The rows are grouped in 4 ways, from coarse to fine. Each group lies inside one group of the grouping before and may be the whole of it. The rows also spread widely along 16 directions, which tell nothing about the answers.
In the rows, 128 means zero.
Some rows, each with its group in each grouping after it:
[ 68 122 132 130 113 119  84 125 144 147  83 160  72 226 126 124 157 131
 147 166 137 146 133 145 141]	tet reral Z678 Z892
[109 181 118 132 113 177 174 127 162 124 136 111 176 100 119 162 137 112
  95 138 167  81 151 157 130]	rik Bodi Z618 Z348
[189  93 117 163 185 108 124 151 148  87 145 129  91 160 139 109 184 143
 145  74  94 136 117 129 141]	rik relif Z879 Z386
[127  66  94  95 174 106  75 118 154 154  58  93 105 159 128 121 126 132
 107  95 100 195 114 141 165]	tet reral Z678 Z40
[122  67 123 185 151 111 164 134 138 159 132  89 138 161 135  89 138 140
  95 140 173 124  92 196 142]	rik relif Z879 Z516
[129 113 139 127 120 128 104  96 112  81 118  64 163 150  92 123 117 102
 121  63 109 150 163 125 129]	tet reral Z395 Z163
[ 71 135  90 150  98  97 141 135  56 137 134 106 148 179 133 162 137 129
 112 138 165 166 132 141 113]	rik relif Z147 Z743
[135 142 188 125 144 161 136 130 182 156 138  88 154 121 142  78  82 114
 134  93 152 118  98 164 141]	rik Bodi Z305 Z545
[160 114  69 137 113 141 108 125 147  92 106 113  88 178 130 148 124 101
  97  99  74 132 113  71 154]	rik Bodi Z241 Z58
[ 59 166 204 139 134 114 129 110 132 145 118 177 125 162 162 141 139 139
 186 174 136 143  92 221 116]	tet rok Z975 Z870
[146 163 137 105 105  98 169 133 114 126 183 132 110 112 112 120 169 165
 114  67 158  73 163 117 132]	tet mit Z214 Z248
[106 129  91 105 101 107 152 103  64 147 111 149  78 145 108 116 114 169
 108 179 104 126  90 174 134]	tet reral Z986 Z861
[130 116 179 134  89 143 141 110 176  99 116 107 134 111  74 100 136  97
 155 126 105  58 170 154 123]	tet rok Z975 Z317
[ 88 151  80 165 141 191 140  84 103 114 139 134 116 173 148 127 141 129
  93 143  95 199 119 137 157]	tet reral Z395 Z836
[129 147 184 121 138 184 120 150 120 156 142  99  97 146 140  99  82 101
 195 154 115  93 126 139 122]	rik relif Z879 Z516
[115 143  81  63 103 142 110 109 111 102  96 154  99 145 131 116 126 153
  49 155 126  74 136 120 148]	tet reral Z395 Z836
[157  88 140 112 146 143  89 160  87  93 117 148  78  67 149  75  94 112
 177 125  81 106 186 148 132]	rik relif Z879 Z516
[151 160 141 113 172 175 103 112 167  67  99 118 156 131 151 106  89 107
 126  98  95 149  90 152 141]	tet reral Z395 Z163
[ 92 119 128 141 178 123 138 133 126 116 146 135 147 193 187 114 157 143
  91 134 125 155  85 127 131]	tet reral Z395 Z163
[138 122 135  85 155 110  99 148 120 110 110  94 148 126 107  69 122 133
 147  59 122 174 149 115 118]	tet rok Z975 Z317
[136 157 119 145  65 124 141 125 187 159 139 118  97 148 110 147 139 124
 102  85 196  87 149 125 166]	rik Bodi Z305 Z545
[150 170 127 101 129 115 127 127 161 129 101 148 101 116 112 115 119 134
 174  65  81 190  93 129 137]	tet reral Z678 Z892
[ 91 137 141 109  89  90 135  86 154 112  94 156 151 125 122 170 161 125
 100 109  85 129 114 170 126]	rik relif Z879 Z516
[ 85 160 182 104 131 179 171  98 179 167 119 134 138 100 138 165 122 102
 158 178  55  98 100 159 128]	tet reral Z678 Z40
[154 170 152 150 131 178 135 140 113 141 147  85  92 157 115 164  92  99
 204 144 117 104 119 136 124]	rik Bodi Z618 Z348
[149 198 142 110 132 173 142  95 193 133 142 130 130 115 148 169 138 131
  98  93 140  88 111 166 162]	rik relif Z879 Z516
[101 145 188 113 136 132 129 121 156 164 129  76 146 155  96 154 145 104
 190  95 106 146 145 124 115]	tet reral Z395 Z163
[167  67 142 131 203 180 129 155 151 116 133  66 141  87 138 100 116 104
 129 142 131  59 179 147 145]	tet reral Z395 Z163
[193  96 108 148 137  96 133 140 143  97  91  81 112 132  83 152 115 116
 141 120 143  73 119 166 136]	tet mit Z214 Z248
[115 173 106  52 116 166 126 116 114 129  96 131 140 105 120  72  76 145
  84 129 107 134  95 150 127]	rik Bodi Z241 Z58
[ 67 171 134  67  40 123 135 122 163 139  73 165 139 103 120 107  79 103
 107 139 120 108 122 119 126]	tet reral Z678 Z892
[102 157 196  73  84  83 126 112 120 132 147 115 136 142 111 128 141 135
 146  69 122  97 149 109 109]	tet rok Z975 Z870
[114 178 163 127 106 155 155 123 168 161 149 194  66 124 133  90 162 150
 166 136 105 106 119 166 140]	rik relif Z879 Z386
[118  75 137 132 166 126 123  71 146 111 133 115 133 164 131 143 203 152
  68 106  73 121 132 170 148]	rik Bodi Z618 Z348

New rows. What belongs after each?
[131 168 107 127 115  85 114 148 152  86 109 186 107 122 139 144 162 132
 155  75 134 168 144 123 135]	tet rok Z975 Z317
[ 96  68 102 194 125 146 149 147 136 151 163  94 129 153 162 117 147 102
  84 128 165 126 175 106 158]	rik Bodi Z305 Z545
[175 170 163 172 173 167 141 156 178 142 146  60 125 164 114 124  99  98
 205  86 170 134 102 145 139]	tet mit Z214 Z248
[163  93 112 121 165 110 118 148 106 171 138  26 114 204  98 138 137 144
 122  91 159 131 116 110 135]	rik Bodi Z305 Z545
[ 89 146 126 116 133  79 107 111  89 104 109 171 129 158 162 128 136 168
 106 124 164 164 101 197 132]	tet rok Z975 Z870
[153 141 159  93 126 139  86 147 112  79 124 120 107  95 127 133 102 110
 165 106 146  62 204 139 133]	tet reral Z678 Z40
[110 144 128 155 151 163 153 122 126 168 143 129 103 108 147 116 114 132
 146 140 145 152 132 183 157]	tet mit Z214 Z248
[118 149 174  70  76 106  90 112 125 105 119 120 118 159 129  85  85 119
 128  72 106 115 120  91 126]	tet rok Z975 Z317
[127 191 191 122 111 119 152 132 136 121 188 133 113 179 130  93 146 148
 153  74 152  94 111 115 119]	tet mit Z214 Z248
[159 129  82  93 203 129 123 202 120  89 112 151 112 118 161 116 154 148
 117 152 148  82 141 117 125]	tet mit Z214 Z248
[ 60 168 198  86  86 123 141 100 119 131 114 113 180 147 121 127 100 112
 139 142 114 110 106 153  95]	tet rok Z975 Z870
[115 151 147 132  97 158 144  91 111 153 163 127  89 101 119  97 119 134
 149  94 112 146 163 146 153]	tet rok Z975 Z870
[ 97 180 157  70 111 171 107 100 123 167 131 119 104 110 144 146  90 116
 134 113 121 114 157 130 153]	tet mit Z214 Z248
[170 114  76 124 116  79 113 149 105  73  96 156  80 150 109 118 149 151
 125 118 113 108 111 145 127]	rik relif Z147 Z743
[112 172 114  62 130 126  91  94 140 164  91 134 106 136 162 171  94 147
  81 111 152 131  97 163 172]	tet mit Z214 Z248
[167 149 147 113 160 159 138 148 104  97 165  86 149  85 120 155 134 117
 152  97 124  82 185 131 117]	rik Bodi Z305 Z545
[136 167 185 134 108 150  89 150 198 110 122 124 121 153 155 139  99  78
 165  87 159  93 143 119 142]	rik Bodi Z305 Z545
[158  95 181 152 176 114 114 148 128 114 159 115 108 141 159 134 148 129
 169 104 128  99 144 161 133]	rik Bodi Z305 Z545
[ 88  79 126 117 113 106 116 136 122 178 128 103 105 183 129  95 148 142
  87 128 160 118 146 122 143]	rik Bodi Z305 Z545
[122 136 160 132 167 112 150 181  62 163 173  79 144 124 129 129 122 135
 199 116 170 139 154 153  95]	rik Bodi Z241 Z58
[138  69 115 164 122 114 153 114  65 147 180  84  67 164 103 140 178 149
 130 134 121  87 180 120 143]	tet rok Z975 Z870
[136 120 148 134 112 153 147 158 104 147 151  80 118  96  83 124 127 113
 167 143 169  58 214 152 119]	rik Bodi Z305 Z545
[188 125  88  68 178 115 117 147 104 117 108  89 109 101  96 142 135 150
 128  85 110 112 148 121 134]	tet mit Z214 Z248
[124  86 164 180 162  96 148 160 161 150 155 123  90 181 162 164 182 112
 184 130 110 112 126 105 133]	tet reral Z395 Z836
[177  83 141 136 197  85 134 137 151  91 140  96 141 148 126 170 201 142
 131  71  87 113 121 138 122]	rik Bodi Z618 Z348
[138 122 184 125 137 137 139 113 182 115 139 102 145 125 101  73 151 135
 130  92 140  84 145 167 134]	tet rok Z975 Z317
[103  94 143 158  81 138 116 114 195 126 114  92 162 116 129  81 107  80
  87  61 160 128 174 136 162]	rik relif Z879 Z386
[ 74 117  91 107 118  97 156 150  75 188 148 133  94 138 141 163 168 152
 119 151 138 134 167 100 131]	tet reral Z678 Z40
[ 83 152 141 117  75 118 151 114 114 123 142 128 146 155 135  91 105 131
  81 118 160  98 116 130 128]	tet mit Z214 Z248
[127 113  76 112 123  82 118 183  71 150 125 107 100 163 138 167 134 147
 104 146 207  91 155 115 129]	rik Bodi Z305 Z545
[128 133 173 139 107 144 177 115 184 173 158  92 118 161  95 124 159 128
 133 123 119  70 108 135 131]	rik Bodi Z305 Z545
[115 134 168  69 102 100 163  78 140 154 111  49 181 129  47 151 137 136
 115  89  97 103 114 154 108]	tet reral Z678 Z40
[135  91 137 113 168  88 122 103 114 131 137  89 135 147 164 193 139 139
  91 101 121 107 114 151 151]	tet reral Z986 Z861
[ 86 101 136 117 176  85 115 159  53 170 117 129 108 140 184 142  94 133
 175 157 118 183 101 157 120]	tet mit Z214 Z248
[157 124 133 127 149 104  91 131  88  66 145  78 152 152 125  91 120 137
 118  36 178 149 164 134 132]	tet rok Z975 Z870
[124 101 138 100 118 136 125 145 131 163 113  80 111 160 105 103 108 115
 134 140 111  91 125 111 123]	rik Bodi Z241 Z58
[171 176 116 127 114 107 153 133  88  83 142 107 140 118  91 131 122 143
 154  75 130 130 111 160 108]	rik relif Z147 Z743
[142  95  39 106 149 125 120 167 122 113  83 104 135 142 149 118 111 126
  50 136 147 121 110 107 142]	rik relif Z879 Z516
[109  71 107 192 120 134 157 137 118 152 145 120  93 156 138  92 136 129
 110 159 142 118 131 156 149]	rik Bodi Z618 Z348
[116 154  74  84 133 129 120 135 133 158  91 140  84 165  97 103 157 181
  92 146 183 125 128 162 152]	tet reral Z678 Z40
[146 152 144  81 153 123 125 157 105 100 103 116 121 179 124  86  84 127
 170 134  61 140  42  96  92]	tet reral Z395 Z163
[106  98 105 147 111 112 128 100  91 124 160 106 122 123 115  91 158 145
  84  55 151 164 203 136 158]	tet mit Z214 Z248
[112 122 132 136  83 124 158  99 125 180 167  96 104 121 163 140  81 115
  84  92 144 104 123 111 173]	tet mit Z214 Z248
[116 162 141  23 105 141  67 146 135 186  79 133  48 132 112 101  83 120
 178 111  90 129 151  79 142]	tet mit Z214 Z248
[120 147 104 103 105 120 114 157  54 140 129 152  61 150 167 166  94 122
 158 168  99 109 120 102 125]	rik relif Z879 Z386
[ 97 146  95  92  89 135 135 106  96 141 116 146 122 101 153 125  94 133
  74 129 115 135 122 142 145]	rik relif Z879 Z516
[161 127  88  83 166 116 138 103 134 119  91  99 125 136  79 149 164 163
 105 107  82 140 100 155 134]	tet reral Z678 Z40
[109 115  77 104 130 124  93 163  85 109  86 166  82 100 151 163 118 111
 146 169 116 126 193 123 140]	tet reral Z986 Z861
[132 113 139 112 107 159 127 152  93 126 130  60 100 151  78 135 107  80
 187 147  79  76 186  65 109]	tet reral Z986 Z861
[144 169 159  77 162 143  89 171 112  52 115 138 146 142 136 113 125 116
 170 116 103  98 142 119  89]	rik Bodi Z241 Z58
[112 129 148 150 140 147 178 141  88 170 183  66 151 130 118 139 136 131
 140 135 163 107 152 151 116]	rik Bodi Z305 Z545
[114 103  97 149 175 154 148 138 115 118 146 160  88 161 190 113 149 129
 112 158  55 150  95  98 145]	tet mit Z214 Z248
[113 114 114 162 105  69 154  99 164 112 105 131 158 136 135 165 149 136
  77 108 171 122  99 191 148]	tet rok Z975 Z870
[126  66 137 137 157  72 164 110 104 136 154  90 151 127 140 199 192 140
 111 113  80 105 127 159 122]	rik relif Z147 Z743
[ 89 154 146 121  88 174 133  91 162 122 105  95 142 163  63 116 146 109
 123 136 128 104 165 149 130]	tet reral Z678 Z40
[147 136  95 149 124  74 138 152  65  92 104 150  76 180  90 146 143 152
 190 152 111 148  95 157 103]	tet reral Z678 Z892
[123  89 141 139 132  98 144  99 144 100 148 115 136 159 119 124 198 147
  88  97 112 100 146 136 135]	tet rok Z975 Z317
[102 107 151  98 183 147 155 111 102 167 164  73 171 135 125  98 176 172
  76 124 151 108 147 184 125]	rik relif Z879 Z516
[144 113  98  99 114 111 157 179 112 145 111  97  95 124  81 125 129 124
 157 152 122  76 152  91 112]	tet reral Z678 Z40
[134 139 179 124 149 130 123 125 145 151 153 120 101 147 157 191 150 130
 155 128 136  69 136 160 141]	rik Bodi Z618 Z348
[120 168 169 153 149 121 164 133 140 139 138 171 107 127 142 119 133 148
 191 147 125 141  77 202 122]	tet reral Z395 Z163
[116 159 112  85 130  86 101 176 190 116  61 176 103 149 117 153 172 125
 156 121 139 119 138 114 123]	tet mit Z214 Z248
[131 113 123 122  95 102 112 139  78  91 126 132 107 101 131 101  86 110
 153  82 103 149 167 109 130]	tet reral Z678 Z892
[108  84 112 183 129 113 135 168 118 127 113 130  97 174 153 163 132  92
 162 181 109 121 121 122 122]	rik Bodi Z618 Z348
[179 129 107  94 166 118 110 149 147 143  99 109  89 108 125 124 102 142
 137  95 150 117 117 154 158]	tet mit Z214 Z248
[164  93 114 129 243 119 151 167 137 122 142 119 149  78 188 140 150 144
 126 111 118 142 116 154 140]	tet reral Z395 Z163
[ 86 161 157 152 131 201 149  91 176 152 144 137 110 153 149 107 131 112
 126 147 100 132 114 151 157]	tet mit Z214 Z248
[111 155 145 139  98 114 125 162 180 181 129 130  96 147 152 166 122  94
 175  88 142 152 130  89 145]	rik Bodi Z305 Z545
[152  85  76  82 171  71  79 168 114 107  42 138  93 125 117 143 131 140
 135 140 122 126 133 155 132]	tet mit Z214 Z248
[155 186 118 110 169 153 122 165 185 105  91 132 140 139 121 145 139 119
 157 115 128 140  97 142 121]	rik Bodi Z305 Z545
[137 104 123 140  92 154 133  60 177 150 118  80 106 149 119 134  99 109
  77 104  98 113 104 134 181]	tet rok Z975 Z317
[ 89 106 154 156 133 140 118 109  97 130 145 131 101 169 171 116 113 116
 144 143  92 155 120 137 140]	tet reral Z395 Z163
[ 74 110 196 169  92 111 119  75 161 128 145 162 107 150 158 136 161 123
 128 120 139 105 158 190 159]	tet rok Z975 Z870
[ 79 141 149 100 107 150  88 132  98 142 118 139 108 154 147  68  99 126
 132 135 143 136 152 149 132]	rik relif Z879 Z386
[122 212 168  45 137 107  94 162 107 132 111  95 138 185 117 146  96 130
 191  84 144 149  97  97  94]	tet reral Z678 Z40
[109  94 102  99 161 109 104 142 168 105  43 147 124 152 117 165 170 112
 137 165  65 136 126 134 122]	tet reral Z678 Z892
[149 135  90 106 127 111 124 179  89 132 104  86 116 138  89 174 124 118
 160 136 149 109 157 112 109]	rik Bodi Z305 Z545
[154  97 162 128 208 144 112 127 167 110 139  92 129 172 126  75 174 140
 141  79  91 145 122 130 137]	tet reral Z395 Z163
[163 149 154 154 107 131 155 150 151 182 177 111  80  82 147 167 103 108
 179  87 163  84 158 134 158]	rik Bodi Z241 Z58
[103 144 203 105 123 122 112 134 165  99 129 140 157 112 127  86 146 125
 148 101 163  84 178 168 118]	tet rok Z975 Z317
[120 153 152 128  98  99 144 107  68 176 145  60 137 112  92 154  76 122
 189  73 140 190 131 156 123]	tet rok Z975 Z317
[111 126 168 129 108 131 156  83 176 132 117 109 162  90 127 119  96  97
 118  84  76 139 101 157 143]	tet mit Z214 Z248
[125 153 159 140 151 158 148 136 154 158 141  71 151 131 134 153 111 106
 157 126 172 107 132 153 134]	tet rok Z975 Z870
[167 119 142 159 118 132  88 147 202  82  80  89 113 166  90 147 129  74
 174 102 159  80 167 128 141]	tet rok Z975 Z870
[111  79  80 114 136 123 123 131  87 123 102  81 127 177  95 168 166 129
  89 170 111  93 160 122 119]	rik Bodi Z618 Z348
[132 140 103 155 118 113 135 165 175 116  94 127 142 107 116 172 150  99
 154 120 172 112 161 160 131]	rik relif Z147 Z743
[121 145  81 178 131 161 130  74 132 106 111 110 121 168 101 165 160 132
 102 130 143 166 134 190 162]	tet rok Z975 Z870
[129 148 132 165 104 132 162  83 108  98 168  98 144 181  81 111 170 153
  98  84 131 138 119 162 126]	rik Bodi Z305 Z545
[108  81 136 180 106  73 162 127 118 172 159 102 123 139 142 142 137 133
 114 100 169 129 129 160 144]	rik Bodi Z618 Z348
